The rows come from 4 hidden closed curves, with some noise, and rows from the same curve form a group. Each curve winds through 8 dimensions. The rows are also pushed far along 5 directions, which tell nothing about the answers.
Some rows, each with its group after it:
[ -2 -21 -26   4  -5  22 -11 -12  10  -8  -5 -10  58 -22  -8  24  21  -9
  22 -15 -16 -22 -32 -26 -32]
(1)
[-62 -33 -10 -21  20  52  10  28 -15   0   0  -5  16  15  -3  -5  -5  -6
 -27 -15   4  11 -28 -12  29]
(0)
[  9   4  18 -13 -32   4   8  37  30  -1  -6 -34  -5  11  31 -19 -34  -7
 -17  17  22  21  24  37 -36]
(3)
[ -8 -10  -4  18  30  40   4  13 -41 -10  -3  -8  33 -33   2  10  12 -18
   6 -28 -24 -15 -17 -10  -9]
(2)
[  6   9  17 -25  -1  -6  14 -12  19   6   9  37 -23  43 -11 -14  -6   8
 -16 -10  24  46 -13  23  33]
(0)
[-17 -24 -14  12   3  14  -5  -1  -3 -28 -32 -25  38 -22  13  36   2 -16
  24   2 -28 -30 -22 -14 -15]
(3)
[-29 -13  21 -22  18  27   8  23 -42 -19  -9  10   9  -5  33 -40 -16 -13
 -23  23  -1  42 -34  -8  73]
(3)
[ -3   3 -10 -10  11   0  12  -9   7   6  13   4  12  16 -18  21   5 -11
   0 -26 -10  11 -10   5 -13]
(3)
[ -9 -25  -2 -10 -47  15  10  17  60 -11   6 -17   8  17  23 -46 -22  32
 -13  30  52  25   8   4 -30]
(2)
[ 24  24  11  17  21 -19  21 -19 -28 -13   5   4 -29   1 -19  30  11 -18
   3 -11 -23 -13  12   7   5]
(1)
[-56 -15  -9 -38  10  42  -9  33  19  17 -14  -5   0  29  23 -33 -37   2
 -34  -2  15  38 -11   3  37]
(2)
[ 17  10  -1   4  10  -8  -8 -18 -10  10  -3   4  13  -2 -13  22  27 -16
  16 -15   8 -15 -13  23  -7]
(0)
[-15  -2  -2  18  -5  24  -3  24 -27  -9 -11 -19  34 -66  39 -26 -27   4
  -3  11 -39  15   4 -39  10]
(3)
[-18 -37  -7  20  16  12 -24  36 -42 -13 -10 -16  22 -27  47 -28 -13  10
  33  33  41  -5 -24  -6   0]
(0)
[ 44  18  14  31 -16  11  12   6 -32 -40 -31 -40  36 -69   2  45  10 -40
  13  -1 -72 -43   3  -3 -54]
(1)
[  5  23  13 -17  -9   8  24  -4  14   2   0  21 -23   5 -16   1 -17   2
 -30 -25 -39  30  17  -3  13]
(0)
[ 21  12  13  -6   0  34  29   7   0 -20 -26 -36  25 -38  27  10  -9 -40
  -5 -12 -42   9  11   0 -17]
(3)
[  8 -34 -11  54 -43 -32 -34  10   6   8  22 -19  21 -21  16  -8   9  45
  47  35  51 -43   8  -9 -44]
(3)
[  3 -38  -4 -12 -26  23 -18  13  65  -5 -18 -11   3  42  16 -12  -3  10
  -1   4  39 -28   2  20 -35]
(1)
[ 37  31  21  27 -43 -55   3  -8  12   7  23   0 -21 -12  -7 -20  -2  25
   0  34  29   8  35  18 -28]
(3)
[ -2 -12  -2 -12  31  29  11  -8  -1 -13 -10  10  20  -2  12  12  -2 -20
   4 -35 -35   6 -11  -9  17]
(1)
[ 14  17  30  20 -30 -47 -23  34  -7  12   1  -7 -31 -19  25 -40 -29  18
  -7  51  27   7  46  12 -10]
(3)
[ 11  16 -19  13  16 -27 -12 -25  19   7   3 -12  -6  12  -8  19  13  -8
  15  -7  -1 -29  18   5 -21]
(1)
[-38 -67 -12 -11  -6  35  -4  18  51 -10   8  -4   4  57  16 -35   0  31
   1  15  98   2 -18   6 -16]
(2)
[  4  18  -1  -7   2  -3   7  -6  -7  12   4  -6  -1  -8 -10  -5  17  -2
  -5   3  20   3   6  19  -9]
(0)
[ -6  -9   0 -14 -17  13  11  18  47   0  -5 -33  15  20  22   7 -24  -8
  -3 -11  14  10  10  33 -43]
(3)
[ 17   0   0   5 -30  -5   9  -3  12 -13   3 -15  21 -26  -7   2  11   2
   3  17  -7  -8   7  -7 -39]
(2)
[  8  23  11 -20   1  -5  27 -15 -29 -25 -21  -7   7 -32 -32  42  32 -45
 -11   2 -62 -15   2  -2  -4]
(2)
[ 18   7   1   7  -5  19 -11   1  10  -3 -19   5   1 -16  17 -22 -16  17
   0   0  -6   4  -3   1  -2]
(0)
[ 26  13  12  -1  27  -7  31 -31 -16 -24   8  33 -26  18 -37  28  33 -13
  -5 -28 -28 -14   4  18   4]
(1)
[-30   0  15 -11  28  13  -2  34 -54  10  16  16  -2  -2   4 -24  -9 -11
 -22   3   5  27 -19   0  39]
(3)
[  5  10  24  -5 -12 -32  11   4 -24  10  34  30 -49  14   5 -31 -12  28
 -13  19   3  32  15   8  58]
(3)
[ 46  42  21  10 -22 -45 -10   8 -25  -2  -8 -30  19 -53  31   7 -19 -35
  14  24 -57   5  19   0  -8]
(1)
[ -3 -12 -11  -5  20 -27 -20 -16   6  27  18  36 -39  36 -16  -5  16  26
  21   1  42 -12  11 -12  20]
(0)
[-12  19  20 -16 -23  16   3  32  23  14  -3  -6 -18 -12  44 -71 -56  18
 -47  18  -2  59  38   2  29]
(1)
[ 15 -14   5  19 -42  -5 -32  36  25 -22 -30 -57  43 -25  62 -12 -34 -17
  15  38 -14 -28  12   6 -40]
(0)
[ 24  16  -2  14 -13 -36 -15 -15  23   7  12  11 -25  17 -23  -8  19  14
   1  10  19 -35  26  11 -27]
(1)
[ 22  21  -6 -19 -31 -21  20 -29  55   5  14   7 -18  44 -39  24   7   5
 -13 -14  -1   4   2  22 -26]
(3)
[  0  -8  -4  30  -8 -13 -14  -5 -13  -3  10  -2  10 -17   0  -6  16  11
  10   9   1 -34   8  -7  -2]
(2)
[ 22  -2  -7  13   5 -19 -10 -10 -18 -11   1  -2  -3  -7  10  -7  12   9
  30  28  25 -14 -16  -2  -4]
(0)
[-20 -19 -18  -1   4  21  -9   1 -18  -9  11   5  42 -10  -7  -8  10  -1
  -1   2  -2   2 -52 -30  10]
(2)
[ -2   3  -3  15 -21 -17 -10 -11  12   4 -12  -4 -23   5 -25  17  16  15
  -1  17  15 -40  16  -2 -18]
(3)
[-25 -37  -4  24  25   4 -34  33 -32   0  14  14  25 -25  62 -58 -37  26
  22  20  24  28 -13 -41  35]
(1)
[  9  24  -3 -39   6 -10  12 -31  26  21   1  31 -37  33 -49  21  23  -6
 -19 -21 -11   6  12   0  16]
(0)
[ 27  21  12   8 -10 -20   5   1  -1   3  -1 -19 -24   5   9  12 -13 -14
   2   7  -6  -6  19   8   3]
(1)
[-21 -12 -22 -30  41  63  14  -7  -4 -15 -30  -6  26   1   8  10   7 -22
  -5 -34  -9   9 -40   9  12]
(0)
[ 27   8  -7   9   5   4  -6  -3   0  11  -3   3  -5  -9  -4  20   0   1
  17 -26 -17 -19  11  -3 -26]
(2)
[ 23  29  11  22  -5 -53   2  -3 -52 -19 -11 -11  21 -77   7  28   1 -18
  30  26 -61   0  18 -11 -25]
(1)
[  5  36  27 -25  14   9  55 -12 -11  -7   5  19 -42  17 -14   0  -7  -7
 -35 -20 -12  51  14  42  29]
(0)
[-24 -32   7 -10 -28  30 -12  45  44  -3  -5   3   9  10  56 -65 -70  38
 -16  15  22  57  -1 -15   5]
(0)
[ 40  17   7  14  -2 -25   4 -21  18  -1  -2  -7   0 -17   9  19  -1 -10
  23 -12 -29 -12  36   6 -27]
(1)
[-10 -20   0  17 -25   8 -11  11  27  -5  -2 -14   0   0  28 -28 -12  25
  -4  17  15 -13  16   1  -4]
(2)
[ 20  17  26  25 -20 -35 -17  17 -31  -6  10   4 -14 -19  24 -31 -22   8
  -6  38 -17   1  13  -4  28]
(0)
[-11 -16 -18 -34  11  51  15  -3  52  -6 -30 -19   3  37  16  -2  -9  -3
  -6 -21  32  13 -15  33 -16]
(0)
[-38 -35 -24 -21   1  64 -11   6  52 -13 -23 -25  43  32  21 -17  -7 -12
 -25 -12  14  -8 -32   1   3]
(2)
[  6   4  -8 -21 -19  12  19 -14  50 -26 -32 -28  19  12   3  35 -12 -24
  -4  -9 -37   2  -6  12 -28]
(3)
[-15 -11  -8 -43 -11  21  28 -21  54  -1  -2   9 -21  43 -34   4  24   5
 -27  -7  22   3   9   6  -6]
(2)
[ 24 -10   4  12 -31  -8 -10  -3  54  -5  -6  -6 -39  49  11 -10 -12  29
   4  12  38 -27  22  19 -12]
(2)
[  3   3 -10 -38  12  39   6  -1  38   6 -19   1   1  26   7   3 -21 -14
 -13 -35 -22  21 -11   5   5]
(2)
[  1  35  10  18  14 -35  23 -21 -67   7  19  29 -22 -47 -41  20  25   9
   2  -3 -38   8  18 -18  17]
(1)
[-15   2 -13   0  30  -4  -7 -21 -27  24  24  41 -26  13 -40  10  24  13
  -2 -21 -11 -14  -9 -35  45]
(3)
[ 34  18  -6 -22 -22  15  -3   0  46  -7 -34 -37  44 -24  23  24 -16 -37
   7 -13 -52   0   6   4 -56]
(2)
[ 10 -32  -7  15 -14  -2   0  -4  25 -18   1 -16  11  15 -14  18  33   3
  22  10  46 -45  -2   8 -54]
(2)
[ 11  10   2   2 -12   4 -15   6   5   6 -11 -10   7 -16  -1  -2   5 -10
  -8  -2 -22 -23  15   4 -14]
(1)

New rows, each followed by its group:
[ 38  13  19  30 -13 -69  -9   6 -51 -18  25  -3 -17 -35  23 -23  -6   6
  26  62   0   0  12 -12   7]
(0)
[-63 -23 -26 -34  15  69  21 -10  22  -7 -19   5  -2  42 -37  11  16   4
 -40 -26  10   0 -39 -13  34]
(3)
[  7   4  13  15  26   1  22  -8 -38 -27   4  18 -20  -1 -18  12  12  -4
  -2  -9 -14  -7  -7   1  13]
(1)
[ 13  10  13  11  23   2  28 -13 -31 -29   0  14 -18  -1 -23  18  16 -11
  -6 -13 -24 -10  -3   6   2]
(1)
[ -3  15  24 -15  -1  22  20  33 -34 -12  -2  -9   4 -18  12 -22 -21 -21
 -32  13 -20  33 -11   0  16]
(3)
[ 37   8   4 -15 -53 -38  12 -30  70   5   9  -1 -44  62 -27  22  12  17
  -1   8  28 -18  19  41 -28]
(3)
[-30 -29 -22  -7  24  28 -24   0  27   1 -20 -11  46  14   8   0   6 -15
   7  -8  32  -3 -29 -14 -13]
(3)
[-10   1  -5  42  29 -45 -36  15 -73   3  17   0  -1 -35  19 -18 -11   6
  29  41   5 -15  -9 -39  31]
(1)
[-15  -7  -4 -19 -10  -3  14 -10  19  12  18  10 -22  44 -47  21  26   4
 -16  -6  25  -9  -3   4  -3]
(0)
[ -7 -34 -13   9 -30  13 -15  22  16 -15  -2 -27  52 -31  26 -19  -6  11
  16  29  16  -7 -13 -23 -42]
(2)
[ -1 -21  -7  25  -6  33  -1  12 -15 -20 -24 -47  65 -67  40  15   2 -20
  26  -1 -26 -27  -2 -13 -33]
(3)
[  4   1   0  -9   9  35  -1  13   5  -5 -17  -2  -2   7  20  -6 -29  -5
 -10 -20 -23  12 -14   0  15]
(2)
[-23 -38 -10   8   6  -4 -30   9   5  22  21  20  -4  39  10 -40   7  39
  17  19  98   6 -27  11  16]
(0)
[-41 -26 -13 -33  -9  27  11   6  38  10  11   4  -6  54 -25   0   7   8
 -26  -7  36  10 -16  -3   6]
(0)
[-25   9  -5   0  28 -21  -5  -3   3  15  26  24 -38  33   7 -46 -20  26
 -17  13  35  32  13  -5  45]
(1)
[  4  14  14 -36 -28   0  30  10  77 -12  -2 -31 -24  46  40 -28 -48 -10
 -38   7  -7  41  45  33   2]
(0)
[-45 -18 -15 -19  18  22  -2  11  -8   9  27  29  17  24  -8 -32 -11  17
 -20  -8  21  46 -44 -20  39]
(3)
[  6   6 -10  -5   4 -15  14 -19   5   3  18   9   3  17 -32  35  14  -7
   9 -24 -15  -2 -12   5 -15]
(3)
[ 13   9  13   1  17 -28  18 -18 -16   1  28  30 -10  -1  -4 -12  12   2
   4  -6   0  24  15   2  18]
(2)
[ 12  45  38 -17 -30  -7  36  18   9   1   6  13 -45  -9   5 -31 -45  10
 -53   3 -44  61  49   9  21]
(0)
[-44 -13   4 -12  34   5   2   0   0   6  -2  30 -27  35   7 -32 -13  17
 -20   5  37  38  -3  -8  60]
(3)
[ -3 -14   8 -11 -30  32  -5  54  28 -13 -27 -62  47 -18  55 -10 -38 -28
  -7  12   0   9   4  27 -58]
(3)
[  7   3  -6  16  -7 -20 -17   4   0   6  13  -2  27 -12  -4  -2   0   1
  13   8  10   4  -9  -9 -24]
(3)
[-19  14   1   8  30 -11 -14   4 -41  17  25  32 -10 -14   4 -43  -8  13
 -18   7  -8  23   4 -24  52]
(1)
[-30 -13 -14   7  23  10 -20  -2 -48  24  10  22  -7  -9 -39  19  37   6
   2 -13   0 -39 -18 -29  29]
(1)
[ 31 -34   0  26 -16 -23  -9  -6  53 -20   1  -7 -12  38  16   4  -1  24
  38  10  54 -35  19  23 -60]
(1)
[-18   3  18 -11   2  36  17  21 -16 -21 -18   0  -3 -26  39 -36 -31   0
 -31   3 -47  31  12  -5  50]
(2)
[-10  -3  16 -15 -18  -2  12  20   1  -8   0   5 -10 -19  15 -42 -15  15
 -20  36   8  30  22 -12   8]
(2)
[ 19  28  29  16 -25 -38  12  16 -23  -6 -10  -6 -15 -61  33 -16 -39  12
   7  36 -35  38  44 -11   0]
(1)
[ -1 -19   6  -2 -27 -18 -15  18  37  -6   4 -15 -19  37  31 -30 -25  14
  -4  37  38  -2  12  12   7]
(0)
[ 37  33  27  28   0 -42   8   5 -19 -17   0 -14  -9 -39  38 -11 -28 -11
  11  17 -35  18  44  11 -14]
(1)
[-49 -11 -26  10  45   2 -33  11 -42   5  11   9  23 -13  15 -35  -5   4
  -1  14   7   2 -27 -33  39]
(1)
[-11   5 -12  -5  16  -6  -2 -11 -24  21  20  13 -10  -1 -25  -6  30   8
   4   6  32  -6  -5  -3  10]
(0)
[ 28  35  27   3  -7   9  10  32 -20   0  -8  -7  -8 -48  43 -31 -53   0
 -15   1 -46  43  31   4   1]
(2)
[-19 -37 -14  -4  34  30  -6  -6  -8 -22   1  25  14  28 -19   5  30  -3
   3 -20  10 -30 -40  -4   4]
(1)
[ 30   0  24  39 -24 -60 -27   3  -7  -2   8   5 -17  -9  14 -30   1  25
  25  65  63 -10  15  -3 -11]
(3)
[ 10  -7 -26   4  33  38  -8 -16 -23 -15 -34 -17  45 -34   2  39  25 -28
  33 -28 -27 -34 -39  -2 -28]
(0)
[-19  -8 -22  -1 -17  12 -25  17  39 -12 -24 -40  28  -5  30 -21 -27  -1
  -3  33  11  -9  -5 -12 -28]
(1)
[ 18  19  -9  14   3 -19   1 -40 -14   6   9   5  16 -14 -55  49  57 -18
  12 -19 -15 -41 -10   0 -23]
(3)
[ 38  18   8   9 -37 -50 -21   4  21   6   2 -25   5 -13  31  -6 -22  -3
  21  37   0   2  20   4 -23]
(1)
[ -2 -10 -15  -3 -16 -13  -7  -8  24   5  21  11  10  27 -22   5   5  15
   4   1  19   1 -23  -5 -17]
(3)
[ 43  36   0  -3 -26 -22  20 -35  34  11   0 -16 -18  -6 -22  50  16 -13
   4 -30 -53 -31  47  19 -33]
(3)
[ -6  -2   5 -18  -2  -5   6   6  47  20   8  -4 -24  49   0  -3 -11   4
 -12 -11  42  15  26  37 -18]
(3)
[ -6   3  -6   7  18  14   2 -15 -28  -6  21  17  17   2 -13   4  15 -11
 -10 -25 -32  -3 -33 -12  43]
(0)
[ 19  31  16   5  -3 -25  16   2 -14   1  14   2   3 -19   1   5 -16 -13
  -7  -6 -35  30  18  10 -11]
(3)
[  7   7   8  20   8 -30  -9  14 -31   8  22   0   9 -12  13  -4 -12  -1
  15  10   8  15  -3   6  -5]
(2)
[ 37  40  17 -20  -7  14  44 -17  31 -13 -21  -6 -15   0   1  15 -16 -15
 -17 -31 -35  32  23  43 -21]
(0)
[ 23  10  20  11   1 -12  23  -7 -18 -16   7  -1 -12  -9 -19  13  24 -13
   0   2   2 -14  15  15 -22]
(2)
[-45 -44 -19 -20  15  42 -35  32  23  15 -17 -20  31  28  14  -7  -4 -14
  -3  -8  39 -15 -24  -1 -12]
(3)
[ 18 -10 -11  17  15  14  -3  -7 -16 -14 -19  -8  33 -25   6  32  11 -12
  37 -20 -13 -23 -23   3 -36]
(0)
[ 11 -12   1  30   5   3 -31  29 -43  -5  -1   4   7 -22  35 -21 -29  14
  23  13  -7  -8 -20 -24  14]
(2)
[ -4  13  14  -5  11  -1   9   3 -47  -2   5  10  17 -17  -9   1  13 -20
  -8   1  -6  23 -30  10  24]
(0)
[-54 -52 -21   9  -2  40 -12  20  -4 -20 -22 -20  30  -1  15   5  -4  13
  11  11  19 -19 -38 -20   6]
(3)
[  1 -10  -7  -8  11  11  -3   5  24   2  -9 -22  14  28   0  22   3 -25
   5 -17  22 -15  -3  28 -36]
(2)
[ 23 -28   6  12 -20  12  -5  11  25 -20 -24 -48  30 -16  45  10  -1 -17
  33  14  19 -30  12  14 -42]
(3)
[ 17  11   0 -15   1   8  18 -26  31   2 -19   1  -5  -1  -7  36   5 -14
   5 -32 -37  -2  19  -2  -7]
(1)
[ -5  16   5 -34 -20   4  25 -13  55  16  -9  -9 -53  60 -40  24  13  -1
 -32 -16  21  -9  32  49 -16]
(1)
[ 28  29  29   2  20 -16  38 -19 -24 -24  10  33 -38   3 -14  -1   4  -7
 -15 -13 -31  19  18  19  19]
(1)
[ -6 -30  11  40   4 -54 -35  17 -69  13  50  41 -13   4  -6 -36  17  47
  37  51  88   2 -38 -14  33]
(0)
[ 14  25  22  16  12 -44  -1   4 -40  16  21  15 -26 -11 -11   6   6  -5
   4   4   1   3  26  13   2]
(3)
